Each new row is followed by its nearest point in the smallest flat space through zero that holds the last named rows.

J37 (4 x 8):
[[-20.8   8.3  10.6   7.8  20.1 -21.3   8.8   1.4]
 [-46.0  -5.5  13.1 -24.1   9.7  41.9  -8.8  11.5]
 [  0.0 -26.6 -17.4  -0.2  35.0 -19.7   5.1  29.6]
 [-24.8 -17.4  30.0 -36.1  22.5   9.5   9.7 -15.3]]
New rows:
[-10.5   0.7   3.5   6.0  15.9  -6.9 -23.8  45.6]	[-18.8  -2.8 -15.6  11.1  17.0   0.1  -5.0  31.3]
[ 10.7  16.5  -8.9  10.0 -24.1   2.1 -10.5   3.8]	[ 10.6  14.3 -10.0  15.0 -21.6   6.0  -7.6   0.3]
[ 21.9 -18.9 -10.6   0.0 -42.1  -3.5  23.6 -12.6]	[ 35.2  -4.7  -5.6  -2.9 -20.8   0.4  -0.8 -15.3]
[ -2.8   8.1  22.3  -4.8 -17.9  -2.9  -4.9 -16.4]	[ -1.6  12.0  15.9  -3.6 -11.9   3.0   2.3 -21.1]

J469 (4 x 8):
[[  5.3   6.4  -3.7 -16.5  -3.9   8.4  28.8 -23.6]
 [ -1.5 -11.3 -14.3 -12.3  -6.9  28.0  -0.8  -3.9]
 [-27.2  33.0 -25.6  40.1 -10.6  -2.2  -8.8   2.4]
 [ 24.1 -14.6 -27.6   4.0  -2.4  13.5   6.2  20.4]]
New rows:
[ -7.4  -2.2 -13.2 -10.0   2.7  -2.2 -15.9 -12.0]	[-8.9 -1.2  0.0 -2.7 -2.4  8.3 -6.7 -3.4]
[ -9.0  13.7  18.2  22.2  20.1   5.5  10.3 -11.6]	[-10.1  14.9   7.6   5.9   0.3 -11.5   3.4  -9.6]
[  4.1  -1.3   3.6   8.4  -9.7 -31.8  -7.7  28.6]	[  9.1  -0.3   5.6  17.3   7.5 -23.0  -9.7  21.3]
[ -3.2  -5.7 -19.0 -18.3  34.0 -11.3  -6.5 -11.2]	[ 3.1 -4.3  4.8 -6.7  1.5  0.3  1.6 -1.8]

J498 (4 x 8):
[[ -0.1  21.8 -18.6  43.8  -1.8   4.7   0.5  29.1]
 [ -6.4  18.7 -33.6  12.9 -11.5  -0.7 -29.4 -24.2]
 [  4.5   8.4  -5.7  46.4   2.7  28.0   5.8  -2.1]
 [ -8.7   9.5 -15.1  -1.5   6.3  40.1   4.7   6.5]]
New rows:
[ 17.9   1.7  11.8 -10.0 -16.1  13.7   4.0  -1.9]	[ 0.9 -5.9  7.0 -5.2  3.0  7.5  5.2 -4.4]
[-13.7  -6.1  -9.5  12.5 -17.5  17.6 -23.9 -15.3]	[ -2.6   6.8 -15.2   9.1  -3.8  12.3 -12.9 -21.9]
[ 20.5 -37.3 -20.7  -4.6   8.7   5.3  -6.0  14.0]	[-0.6 -2.0  3.1 -5.8  2.1  2.7  4.0  4.3]
[ 31.7  -2.9  34.8   0.4  11.6 -20.1  27.6  11.9]	[ 12.6 -18.6  35.6   5.7   5.7 -19.1  22.4  15.6]
[ -2.5  10.1  -8.5 -24.5 -11.7  11.4 -13.6  10.5]	[ -9.7   7.6 -15.1 -22.6  -0.4   6.0  -6.4   6.7]

J633 (4 x 8):
[[ 14.1 -23.8   8.7  -5.3 -31.4  19.8   8.6  -1.1]
 [ -9.0   5.1  22.9 -24.2 -28.2  -8.0  -9.9  19.0]
 [  2.0 -19.8  11.0 -24.5  -4.6 -13.1  29.6 -13.4]
 [  2.9   9.0 -22.4   9.2  -2.2   2.8 -10.0  14.7]]
New rows:
[ 17.3   9.9 -36.0 -22.9  16.3  -3.1  -2.8  -1.6]	[  2.8   3.8 -31.4  -0.9   9.1 -12.5   9.3   7.2]
[  0.2   1.1 -14.6  -0.4   7.3 -42.4  -9.7  13.5]	[ -8.2  14.7 -17.3 -10.4   9.3 -23.3   1.2  13.1]
[ -0.8   0.1  -2.3  15.1  -7.3  11.9 -18.0 -34.3]	[  4.0  -3.4   7.6  18.1   5.7  17.8  -7.0 -11.6]
[  4.9  15.0  16.5 -25.2  -1.0  -3.5  10.6   2.2]	[ -6.9   0.5  13.9 -17.2  -4.6 -12.4   4.4   1.5]

J580 (4 x 8):
[[-13.6  -6.4  22.4  -9.6   5.0   3.7 -27.0 -16.1]
 [ 32.4 -27.1   0.8 -24.4  23.3  12.5  -6.0 -22.9]
 [  4.3 -10.1 -14.5 -16.4  15.8  14.6 -24.6 -13.0]
 [-32.2   7.7   1.6  19.7  15.3  18.0  27.1  -0.7]]
New rows:
[ 12.1  12.7  12.3  -3.0 -39.3  -1.0  -9.0  29.8]	[  7.3  10.8   4.0   2.9 -28.6 -25.1  -8.4  16.3]
[ 20.7   8.2 -15.1  -6.3  -8.1  15.3  -6.4  19.3]	[ 14.1   1.9 -23.1  -4.0  -4.3  -2.6  -4.1   8.2]
[  5.4  -6.0 -18.7 -21.9  -7.8 -29.1   2.7  42.4]	[ 19.3   7.9 -19.6  -0.3 -20.0 -16.9  -2.2  18.1]
[ 5.9  2.2 13.0  0.7  1.0  2.6 13.1 15.3]	[ 3.7  0.0  7.4  4.9 -2.6 -4.2 14.6  2.4]

J629 (4 x 8):
[[-15.7  37.7  48.1  32.0  18.0   5.8  -2.3   7.4]
 [ 31.6   6.4 -19.9 -40.8  22.4  25.7  -6.4 -17.1]
 [-17.2  -6.7 -52.4  -5.4   7.8   1.2   7.6 -36.5]
 [-29.7 -24.0 -23.6  -7.3   4.7  -4.2  16.8 -28.3]]
New rows:
[  2.2  -0.7  -4.8  16.5  12.6 -43.2   2.4  24.9]	[ -3.4  -0.4   0.5  18.5 -16.3 -12.8  -2.7  13.3]
[  6.3  -0.8 -20.6   5.4   4.8  -1.2   6.8  36.1]	[ 11.1   0.5  -9.0   4.2 -12.4  -5.6  -6.5  10.5]
[  7.8  19.6 -22.2 -28.5   4.3  -0.4   3.0  20.5]	[ 20.7   4.9 -14.3 -12.1   0.7   6.7  -7.7   0.6]
[  0.4   2.5 -19.0 -17.3 -23.5 -20.6  31.5  28.5]	[  5.5 -19.0 -11.8  -1.5 -21.0 -12.4  -0.6  11.4]

J607 (4 x 8):
[[-13.1  18.2  -9.2  -1.4   7.9  -8.7  21.7  -1.5]
 [  2.6   0.5   4.8  24.3  -9.5  18.6  30.4  -8.9]
 [  9.1  -6.2  11.3   2.0 -10.9  -6.8  24.0  11.9]
 [ -3.1  30.7 -29.5   7.4 -12.1 -19.3  -5.1 -57.8]]
New rows:
[-42.0   0.7   6.5   7.0  -0.2 -42.4 -35.0  20.7]	[ -7.5   4.5  -6.4 -25.3  13.4 -20.7 -21.7  12.1]
[ -0.8  -0.3  -7.9  -1.9 -25.8 -19.6   0.2  -9.8]	[ 10.0   3.3  -2.9  -2.9 -14.9 -19.6   1.5 -13.6]
[ 3.4 -2.4 -3.0 12.6  6.7 -7.7 -0.5 42.4]	[-2.2 -7.8  9.8 -8.6  8.0 -0.1  6.2 27.2]
[ -9.8  -4.5 -15.8 -33.3   7.9  15.2  -1.7   1.2]	[-10.6   4.0  -4.7  -8.6  14.4   0.9 -10.7   7.4]
[ 11.4   4.7   8.4 -22.2  -6.6  -1.7  -0.9 -11.1]	[  6.5  -1.2  -0.1  -5.0  -7.1 -11.6  -4.7  -3.6]

J994 (4 x 8):
[[-12.5   6.9  -5.7  20.2  -7.0  -3.2  -8.4 -18.9]
 [ 16.1 -25.1  -3.7  -2.8 -10.8  -0.7  17.8  11.3]
 [ -5.5 -10.4   5.8   8.5 -21.8 -13.7 -17.1  14.6]
 [-14.6 -26.6  -0.7  18.6   4.1  -5.7  12.0  14.0]]
New rows:
[ 3.3 15.7 15.5  8.0 10.1 13.8  4.8 13.9]	[-4.1  5.7  4.3 -7.0 13.4  2.7 -0.4  5.5]
[ 36.7 -24.0  17.7 -41.1  11.5  -2.3  -2.6  -0.1]	[ 30.6  -4.1   5.2 -35.1  -0.5   6.3  10.4  18.6]
[ 13.5  44.1 -23.5  -3.9   8.5 -12.6   8.0  16.6]	[  6.4  18.1   2.2 -15.2   8.0   6.2  -4.2  -5.6]

J416 (4 x 8):
[[-14.5  22.0   3.7 -21.4 -27.4   3.7   8.0  -0.9]
 [-11.1   5.5  10.6 -20.2 -22.2 -22.5  -0.6   6.6]
 [  2.8 -14.0  50.6  21.7  -6.1  15.3 -13.2 -12.6]
 [ 21.3  33.1   8.6  -2.0 -14.2   3.6 -23.5  -5.0]]
New rows:
[  4.0   8.1  19.7  20.1  16.3 -11.0  19.2  -1.9]	[ 2.0 -9.9  8.8  8.9  5.5  1.7 -2.6 -1.9]
[ -8.0  10.8  -1.7  22.6 -10.6 -16.8  15.2 -23.2]	[-3.6  0.5  2.9 -1.6 -3.5  2.3  2.4 -0.9]
[  8.6 -19.6 -26.3 -22.8  -2.4  20.6 -11.9  -4.1]	[  0.8   3.5 -17.5  -0.6   7.2   5.8   5.9   0.6]
[ -7.7   7.4   2.7  28.0   4.6 -14.6  23.6   2.7]	[-4.5 -9.9 -1.0  2.6  5.1  0.1  5.3  0.7]
[ 27.2 -40.8  39.0 -10.7   4.9 -10.9  23.5  -1.2]	[ -7.3 -32.5  28.7  10.7   3.9 -13.5  -2.0   1.3]
[-22.6  29.2 -18.7   2.0  13.9  -6.6 -11.5 -11.7]	[  4.1  15.2 -18.2  -6.7  -0.2   2.3   1.0   1.4]

J100 (4 x 8):
[[ 18.4  -3.8   3.4  -7.2 -20.1 -44.7   0.2  44.1]
 [-16.6 -15.0  24.8  12.9  -1.0 -11.0 -14.2  -6.7]
 [  0.8 -11.7  26.3 -13.5 -20.2 -13.1  -4.6 -41.6]
 [-26.5 -20.3 -12.3  -2.8  20.8   9.1  25.1  -7.0]]
New rows:
[-16.5  20.5 -14.1  28.7  10.6   6.4 -20.2  28.8]	[ -5.3  12.1  -5.2  27.3  16.5  13.2 -17.4  32.1]
[-18.4   8.2  28.9  21.1   5.2  12.3  12.6 -14.6]	[-16.8  -6.4  12.2  12.2   8.3  10.8  -9.2 -16.7]
[ 20.3 -15.5   8.8   9.8  11.5  17.4 -24.6 -24.1]	[ -1.4   6.8  12.2   8.2  -0.8  14.5 -16.2 -22.2]
[  9.1  19.6 -11.5  26.0  11.7  -1.2 -11.6   4.3]	[  5.1  15.1  -3.7  13.7   5.4  12.1 -13.9  13.6]

J564 (4 x 8):
[[-24.5   8.6  13.6 -23.6 -13.3  16.3 -25.1  13.9]
 [ -6.5  -4.0 -18.2  -7.0   2.1 -13.5  -0.9  11.6]
 [ 16.7   4.2  16.0  11.0  -9.8   5.1  19.2 -13.6]
 [-11.5  35.9   0.2 -35.3  -5.3  13.1  41.9   1.1]]
New rows:
[ 16.2 -30.9   1.6   4.8   3.6 -26.1  -3.6  -0.2]	[ 12.4 -19.7  -9.1  18.8  -3.4 -19.4  -5.5   2.2]
[  5.9   6.7 -42.4 -20.9 -17.1  -4.2 -42.4  23.9]	[-21.1 -10.6 -19.8 -16.0  -6.3 -15.9 -26.0  26.9]
[ 5.6 -5.8 18.3 17.1  3.6 26.5 -1.5 12.0]	[ 4.0 -0.5 17.4  8.7 -0.5 12.9 -9.3 -9.4]
[  0.3  11.6  -8.5  23.6  -3.9 -23.1  14.5   8.4]	[ 10.0  -5.5 -11.1   6.2  -4.2 -16.1  15.1   1.6]
[  9.7 -11.1  -2.1   6.3 -20.8   2.4 -10.7  -0.9]	[  5.3  -9.8   7.3   8.2 -15.4  -5.4  -8.4   3.1]
